The first 8 rows are patterns. Each new row is the sum of 2 different patterns, raised or lowered, with some noise. Before adding, each is slid sideways (what falls off one end comes back at the other) and multiplied by a number that may be negative. Names go in the order of the patterns.
In the rows, zero is written as 100.
Known rows, each followed by the names of its patterns:
| 107 |  97 |  72 |  98 | 102 |  80 | 102 | 101 |  89 |  87 | 115 | 103 | 100 | 101 |  99 | 100 |  84 |  80 | 100 | 105 |  88 | 114 |  91 |  87 |  96 |  98 | 101 |  71 |  92 | 100 |  92 | 100 |  78 | 106 |  86 | 106 | 100 | 101 |  95 |  98 | 103 | 102 | 101 |  85 | : (7)
|  98 | 103 |  99 | 101 | 103 | 104 | 100 | 102 |  89 | 106 | 102 |  98 | 101 |  82 |  98 | 102 | 120 |  87 |  91 |  86 |  70 |  88 |  96 | 113 | 111 |  93 | 119 | 117 |  95 | 100 | 102 | 109 | 107 |  93 |  96 |  97 | 104 | 101 | 105 |  99 |  99 |  96 |  99 | 106 | : (6)
|  86 | 105 |  97 | 105 |  86 |  88 | 100 | 103 |  92 |  96 |  88 |  99 | 102 |  90 | 100 | 112 |  73 |  99 |  85 | 110 | 119 |  99 | 101 | 108 |  77 | 103 | 121 | 109 | 110 | 114 | 115 | 101 |  83 |  97 | 108 |  93 | 107 |  73 | 102 |  97 |  97 |  70 | 110 | 105 | : (3)
| 102 | 101 |  97 | 119 | 104 |  96 |  92 |  99 | 101 |  97 |  95 | 117 |  99 | 109 | 105 | 103 |  91 |  96 | 108 |  96 |  99 | 102 | 113 |  99 |  78 |  80 | 102 | 109 |  99 |  88 | 107 | 104 | 104 | 119 |  92 |  83 | 111 | 108 |  86 | 111 | 130 | 106 |  85 |  96 | : (1)
|  98 |  98 | 102 | 104 |  98 |  70 | 104 | 102 |  96 |  79 | 104 | 112 | 103 | 104 | 103 |  70 | 106 |  89 |  94 | 100 |  90 |  91 |  93 | 106 | 106 |  97 | 114 |  92 |  98 |  75 | 122 |  94 |  97 | 127 |  90 |  95 | 102 |  87 | 104 |  93 |  94 | 104 |  95 | 104 | : (2)
| 102 |  97 |  90 | 102 | 118 | 102 |  98 | 113 | 106 | 116 | 130 |  99 |  99 |  99 | 107 | 103 |  99 |  95 | 105 | 104 | 102 |  70 | 109 | 100 | 103 | 101 |  90 |  98 |  89 |  97 |  96 |  99 | 101 | 100 | 130 |  96 | 104 | 130 |  94 |  93 | 101 | 108 | 107 | 107 | : (0)
|  95 | 122 |  81 |  92 |  96 | 103 | 112 |  97 | 102 |  95 |  95 | 101 |  90 |  95 | 106 | 113 |  88 | 102 |  93 |  94 |  94 | 102 | 107 | 102 | 105 |  96 | 104 |  98 |  90 | 113 | 114 | 102 | 124 |  92 |  91 |  97 | 120 | 114 | 103 | 100 | 112 | 113 | 104 |  97 | : (5)
|  78 |  93 |  99 | 100 |  88 | 100 |  86 | 109 |  94 |  89 |  94 | 105 | 107 |  99 | 111 |  91 |  93 |  99 |  99 |  96 | 102 |  88 | 109 | 106 | 114 | 105 |  99 | 108 | 130 | 103 |  98 | 101 |  97 | 106 | 107 |  86 |  94 | 104 | 103 |  90 |  94 | 107 |  88 | 105 | : (4)

New rows. What belongs after each?
|  84 |  86 |  88 |  90 | 113 |  90 | 103 |  82 |  84 |  97 |  83 |  98 |  92 |  85 | 124 |  90 |  94 | 100 |  89 | 104 |  83 | 102 |  85 |  88 |  87 |  95 | 110 |  82 |  85 |  89 | 114 |  81 |  84 | 106 |  87 |  91 | 126 |  84 |  95 | 103 |  98 |  84 |  92 |  93 | : (7) (2)
|  90 | 120 | 116 |  94 |  79 |  86 | 101 |  78 |  90 |  83 |  71 | 107 |  94 |  66 |  84 |  77 |  86 |  69 |  88 |  86 |  81 |  88 |  88 |  82 |  60 |  84 |  96 | 101 |  73 | 106 | 105 | 100 |  73 |  82 |  84 |  83 |  92 | 103 |  88 |  93 | 101 |  85 |  77 |  89 | : (1) (5)
| 119 |  95 | 109 | 118 | 136 | 116 |  94 | 124 | 105 | 115 | 114 | 118 | 130 | 114 | 138 | 135 | 113 | 127 | 127 | 122 | 113 | 126 | 116 | 123 | 126 | 122 | 125 | 114 | 116 | 113 | 120 | 119 | 117 | 133 | 107 | 109 | 120 | 103 | 126 | 126 | 115 | 106 | 110 | 115 | : (6) (5)
|  87 |  69 |  80 | 110 | 111 | 120 |  98 | 118 | 107 |  90 | 108 |  97 | 105 | 105 | 104 |  92 |  76 |  85 | 102 | 110 |  97 |  85 | 101 | 102 | 105 | 115 |  93 |  82 | 111 | 110 |  89 | 107 | 125 |  93 |  88 |  96 |  97 |  98 |  78 | 116 | 104 | 111 |  80 |  88 | : (6) (1)
| 126 |  96 | 104 | 100 | 115 | 114 | 100 | 108 | 102 | 108 |  99 |  96 | 111 |  78 | 112 | 102 |  82 | 101 | 104 | 105 |  94 |  96 |  95 | 110 | 105 |  96 |  86 |  91 | 106 | 103 |  86 | 101 |  93 |  83 | 116 |  98 |  93 | 102 | 106 |  93 | 115 | 119 | 102 |  93 | : (1) (0)
|  85 |  98 | 100 |  95 |  58 |  85 |  80 |  86 |  81 |  74 |  81 |  83 |  98 |  79 |  99 | 105 |  89 |  85 |  66 | 108 |  83 |  92 | 110 |  84 |  97 |  99 |  78 |  85 |  95 |  85 | 100 |  90 |  96 |  85 |  86 |  89 |  88 |  94 |  67 |  93 |  99 |  80 |  67 |  92 | : (2) (5)
|  95 | 111 |  94 | 122 | 103 | 106 |  95 |  93 | 108 |  91 | 115 | 110 | 105 | 103 | 101 |  97 |  93 |  94 |  91 |  68 | 103 | 106 |  91 |  66 |  93 |  99 |  96 | 106 | 102 |  93 | 101 | 105 |  96 |  87 | 103 |  96 |  74 | 111 |  94 | 117 | 101 |  96 | 102 | 114 | : (0) (4)
| 113 | 134 | 131 | 122 | 132 | 125 | 127 | 126 | 120 | 131 | 140 | 102 |  94 | 128 | 132 | 146 | 148 | 137 | 120 | 105 | 111 | 120 |  95 | 111 | 135 | 112 | 122 | 103 | 108 | 124 | 127 | 131 | 121 | 123 | 115 | 125 | 123 | 119 | 133 | 126 | 124 | 138 | 116 | 114 | : (6) (5)
|  90 |  97 |  88 |  98 | 119 | 120 | 122 |  89 | 107 | 134 |  91 |  94 |  99 |  89 | 113 | 120 |  93 |  92 | 108 |  95 |  88 |  93 | 113 | 115 | 108 | 112 | 126 |  89 |  94 | 103 | 115 | 107 | 101 | 102 | 108 |  87 | 103 |  70 | 105 | 101 | 111 | 105 |  84 | 104 | : (1) (0)
| 132 | 133 | 133 | 100 | 135 | 120 | 132 | 128 | 115 | 127 | 106 | 122 | 123 | 140 | 117 | 123 | 144 | 104 | 121 | 151 | 133 | 128 | 121 | 147 | 143 | 129 | 130 | 125 | 120 | 136 | 138 | 125 | 123 | 140 | 132 | 143 | 148 | 125 | 122 | 125 | 133 | 126 | 126 | 120 | : (6) (0)
|  85 |  81 |  87 |  79 | 102 |  84 |  76 |  83 |  94 |  71 |  78 |  97 |  85 |  80 |  82 |  90 |  89 |  71 |  80 | 100 |  98 |  87 |  76 |  81 |  93 |  78 |  72 |  96 |  70 |  98 |  86 |  65 |  77 |  90 |  67 |  78 |  75 |  78 |  77 |  74 |  76 |  74 |  69 |  89 | : (3) (1)
|  97 | 100 |  97 | 129 |  91 | 106 | 111 |  97 |  97 | 126 | 105 |  99 |  87 |  87 |  88 | 104 |  93 | 130 |  80 |  90 |  93 |  70 |  96 |  90 |  94 | 118 |  97 |  99 | 105 |  87 | 120 |  91 | 101 | 102 | 117 |  90 |  98 | 129 |  90 | 100 |  99 | 125 | 103 |  90 | : (3) (2)
| 102 | 149 | 115 | 116 | 107 |  83 | 112 | 115 | 130 | 131 | 110 | 143 | 135 | 108 | 109 | 132 | 122 | 129 | 116 | 123 | 112 | 116 | 117 | 118 | 123 | 116 | 116 | 125 | 110 | 102 | 120 |  95 | 129 | 131 | 124 | 100 | 107 | 109 | 122 | 109 | 103 | 117 | 107 | 124 | : (6) (5)
| 101 | 116 |  98 | 103 | 122 | 107 |  92 | 115 | 106 | 102 | 118 | 123 | 112 | 113 |  84 | 108 |  99 | 114 | 137 | 112 | 112 | 112 |  90 | 113 | 123 | 113 | 126 | 121 | 125 | 116 |  98 | 104 | 116 | 109 | 111 |  85 | 111 | 115 | 107 |  72 | 103 | 113 | 102 | 113 | : (3) (1)
|  98 | 112 | 126 | 104 |  97 | 107 | 109 | 109 | 115 |  93 | 102 | 106 | 101 | 111 | 112 | 115 | 113 | 103 |  81 |  98 | 123 | 117 |  99 | 106 | 106 | 125 | 106 |  93 |  97 | 127 |  97 | 100 | 111 |  99 | 113 | 105 | 108 |  98 | 104 | 100 | 106 | 108 | 124 | 121 | : (5) (4)
|  99 | 122 | 104 | 107 |  99 | 103 | 104 | 113 | 107 | 122 | 114 |  98 |  82 |  99 |  93 |  92 | 102 |  95 | 101 | 104 | 102 |  96 | 121 | 115 | 106 | 102 |  92 | 110 | 105 | 112 | 108 | 100 | 116 | 108 | 102 |  99 | 113 | 102 | 111 | 109 | 115 | 103 |  99 | 108 | : (6) (5)
|  92 | 101 |  99 |  81 |  90 |  92 | 104 | 121 |  96 |  86 |  80 |  85 | 104 |  62 |  91 | 104 |  99 |  89 |  76 |  91 |  97 |  99 | 100 |  88 | 101 |  94 |  90 |  87 | 106 |  92 |  95 | 101 |  97 |  97 |  89 |  91 |  86 |  98 |  89 | 108 |  96 |  86 |  84 |  93 | : (6) (5)
|  54 |  74 |  84 |  55 |  86 |  84 |  78 |  64 |  68 |  75 |  73 |  76 |  84 |  86 |  63 |  57 |  60 |  68 |  76 |  67 |  46 |  83 |  80 |  80 |  82 |  67 |  64 |  89 |  81 |  61 |  81 | 119 |  75 |  65 |  70 |  77 |  83 |  74 |  97 |  82 |  74 |  69 |  71 |  76 | : (1) (0)
|  78 | 102 |  93 |  95 | 101 |  96 | 100 |  95 |  90 |  99 |  96 |  92 | 106 | 124 |  96 | 118 | 110 |  86 |  93 | 111 | 112 | 102 | 101 | 106 | 107 |  93 | 100 | 108 | 112 |  86 | 101 | 101 | 110 | 123 |  96 |  97 |  93 |  98 | 101 |  90 |  93 | 104 | 110 |  94 | : (0) (5)
| 107 | 128 |  99 | 111 | 122 | 108 | 106 | 126 | 118 | 104 | 128 | 111 | 125 |  99 | 109 | 120 | 118 | 106 | 104 | 101 | 105 | 122 | 111 | 114 | 123 |  97 | 110 | 114 | 116 | 126 | 104 | 111 | 120 |  90 |  94 | 127 | 120 | 121 | 125 | 119 | 113 | 109 | 115 | 117 | : (3) (4)
| 116 | 113 | 101 |  98 | 112 | 130 | 102 | 126 | 111 | 102 | 127 | 114 | 113 |  71 | 121 | 125 | 120 | 143 | 106 | 125 |  90 | 109 | 124 | 100 |  94 | 118 | 118 | 116 | 108 |  98 | 129 | 117 |  97 | 113 | 113 |  95 | 118 | 116 | 110 | 105 | 121 | 124 | 115 | 116 | : (7) (6)
| 100 |  81 |  98 |  90 |  92 |  78 |  84 |  69 | 109 | 112 |  96 |  89 |  75 |  88 |  96 |  84 |  82 |  94 |  86 | 107 |  83 | 126 | 105 |  98 | 101 | 112 |  99 |  93 | 103 |  96 |  99 | 110 |  89 |  82 |  86 | 109 |  85 |  94 | 108 |  90 |  99 |  70 |  89 |  92 | : (5) (4)
|  95 |  96 |  88 | 104 |  93 | 113 | 109 | 104 |  78 |  97 |  93 |  95 | 103 |  95 |  95 | 104 | 108 | 100 |  88 | 117 |  96 | 104 |  89 | 120 |  93 |  91 | 117 |  91 | 100 | 101 |  90 | 108 |  86 |  87 | 102 |  81 | 106 | 102 | 102 |  86 |  94 |  97 |  79 |  94 | : (2) (5)
|  79 |  98 |  94 |  88 | 112 |  95 |  79 |  67 |  89 |  85 |  84 |  78 | 108 | 101 |  91 | 103 |  90 |  91 |  96 |  89 |  93 | 113 |  81 |  85 |  99 |  95 | 100 |  87 | 113 |  99 |  92 |  78 | 111 |  90 |  98 | 109 |  87 |  96 |  96 |  78 | 113 |  92 |  97 |  91 | : (3) (2)
| 106 | 114 | 109 | 111 | 118 | 117 | 103 | 143 | 108 | 106 | 107 | 116 | 122 | 123 | 116 |  97 | 112 | 114 |  99 | 112 | 111 | 106 | 120 | 129 | 126 | 100 | 128 | 116 | 117 | 117 | 111 | 111 | 103 |  98 | 114 |  94 | 112 | 126 | 107 | 102 | 101 | 107 | 105 |  86 | : (7) (0)
| 129 |  96 | 101 |  90 | 112 | 129 | 133 | 132 | 112 | 134 | 136 | 109 | 116 | 128 | 143 | 117 | 116 | 107 | 109 | 118 | 123 | 133 | 122 | 126 | 114 | 123 | 124 | 109 | 134 | 134 | 120 | 145 | 116 | 110 | 122 | 128 | 140 | 124 | 123 | 131 | 116 | 122 | 121 | 134 | : (6) (5)
| 107 | 117 | 136 | 119 | 100 | 114 | 132 | 123 | 132 | 114 | 127 | 126 | 121 | 122 | 143 | 123 | 123 | 134 | 137 |  95 | 122 | 113 | 115 | 120 | 130 | 140 | 129 | 128 | 120 | 129 | 100 | 134 | 151 | 146 | 121 | 116 | 145 | 141 | 118 | 123 | 120 | 125 | 126 | 150 | : (7) (1)
| 110 | 107 |  89 | 114 | 103 |  83 | 110 | 110 | 117 |  98 | 101 | 103 | 107 | 124 | 117 | 107 |  78 | 117 | 120 | 108 | 130 | 106 |  87 |  98 |  97 | 115 |  87 |  91 | 117 | 113 | 106 | 100 | 101 | 139 | 108 | 111 | 103 | 106 | 112 | 110 | 119 | 113 | 114 | 106 | : (6) (0)
|  89 |  89 | 110 | 108 |  79 | 127 | 104 |  83 | 100 |  82 | 102 |  86 | 111 | 125 | 112 | 100 | 113 | 102 | 135 | 109 | 101 | 119 | 133 |  78 | 105 | 121 |  92 | 113 | 105 | 114 | 112 | 121 | 108 | 117 | 113 | 119 | 109 | 100 | 100 | 107 | 103 | 125 | 119 | 116 | : (7) (3)
|  85 |  66 | 100 | 112 | 111 |  91 |  93 |  98 | 113 |  91 |  95 |  93 | 108 |  95 | 107 |  88 |  90 | 117 |  91 |  89 |  95 | 110 | 100 |  98 |  99 |  77 |  94 |  92 |  74 | 110 | 105 |  96 |  95 |  97 |  83 |  97 |  96 | 101 |  93 |  86 |  98 |  94 |  90 |  92 | : (1) (0)
| 101 | 111 | 122 | 120 | 125 |  93 | 101 | 100 | 105 |  97 | 117 |  96 | 114 | 109 | 103 |  69 | 106 | 109 |  98 | 101 |  91 | 112 |  89 |  81 |  80 | 102 | 108 | 102 | 118 | 104 | 109 | 133 | 107 |  87 |  88 | 117 | 115 |  94 | 111 | 125 |  98 |  88 | 114 | 104 | : (1) (0)
| 128 |  99 |  96 | 100 | 106 | 102 |  99 | 116 | 126 | 106 |  98 | 124 | 103 | 139 | 110 | 119 | 112 | 131 | 102 | 105 | 123 | 103 | 117 | 111 | 113 | 111 | 107 |  91 | 124 | 121 | 123 | 100 |  99 | 116 | 110 |  94 | 122 | 110 | 125 | 105 |  81 | 121 | 118 | 107 | : (3) (5)
|  96 | 118 | 113 |  99 |  88 |  88 |  93 |  87 | 107 |  92 |  76 | 114 | 114 |  99 | 113 | 104 |  83 |  70 |  98 | 108 |  98 |  90 |  96 |  96 |  85 |  63 | 104 |  98 |  95 |  93 |  86 |  94 |  72 |  91 |  85 |  88 |  92 | 102 | 125 |  86 | 104 | 122 |  87 |  77 | : (1) (0)
| 119 | 127 | 124 | 100 |  96 | 120 | 120 | 121 | 113 | 147 | 122 |  98 | 117 | 120 | 119 | 103 | 126 | 118 |  96 | 111 | 114 | 129 |  96 | 113 | 127 |  95 | 127 | 121 | 114 | 112 | 107 | 126 | 115 | 107 | 115 | 121 | 114 |  98 |  95 | 113 | 122 | 135 | 102 | 117 | : (1) (2)
|  68 |  97 |  96 |  81 | 110 |  86 |  82 |  72 |  83 |  97 |  64 |  73 |  92 |  85 |  71 |  77 | 100 | 112 |  85 |  81 |  82 |  94 |  75 |  85 |  86 |  71 |  94 |  95 |  76 |  76 | 103 |  78 |  55 |  77 | 100 |  89 |  93 |  78 |  87 |  70 |  82 | 104 |  94 |  85 | : (6) (1)
|  90 |  93 | 102 |  93 |  83 |  73 |  52 |  94 |  63 |  67 |  85 |  75 |  77 |  66 |  69 |  83 |  83 |  83 |  74 |  98 |  73 |  82 |  98 |  80 |  75 |  75 |  87 |  78 |  86 |  81 |  77 |  68 |  79 |  89 |  91 |  72 |  87 |  85 |  89 | 118 |  80 |  76 |  61 |  96 | : (6) (0)
|  85 |  79 |  92 |  66 |  82 |  99 | 106 |  71 |  81 |  96 |  92 |  94 |  87 |  73 |  94 |  76 |  75 |  86 |  78 |  77 |  77 | 106 |  91 |  92 | 105 |  84 |  80 |  61 | 115 |  79 |  85 | 117 |  86 |  80 |  73 |  60 |  93 |  88 |  82 |  85 |  85 |  93 |  87 |  98 | : (1) (2)
|  84 |  94 |  79 |  89 |  91 | 103 |  93 |  94 |  87 |  96 |  82 | 101 | 109 | 105 |  95 |  81 |  78 | 124 |  83 |  96 |  75 |  56 |  98 | 104 |  72 | 100 | 100 |  61 |  54 |  77 |  93 |  80 |  88 | 101 |  98 |  67 |  92 |  85 | 122 |  89 |  91 |  94 | 121 |  65 | : (3) (1)
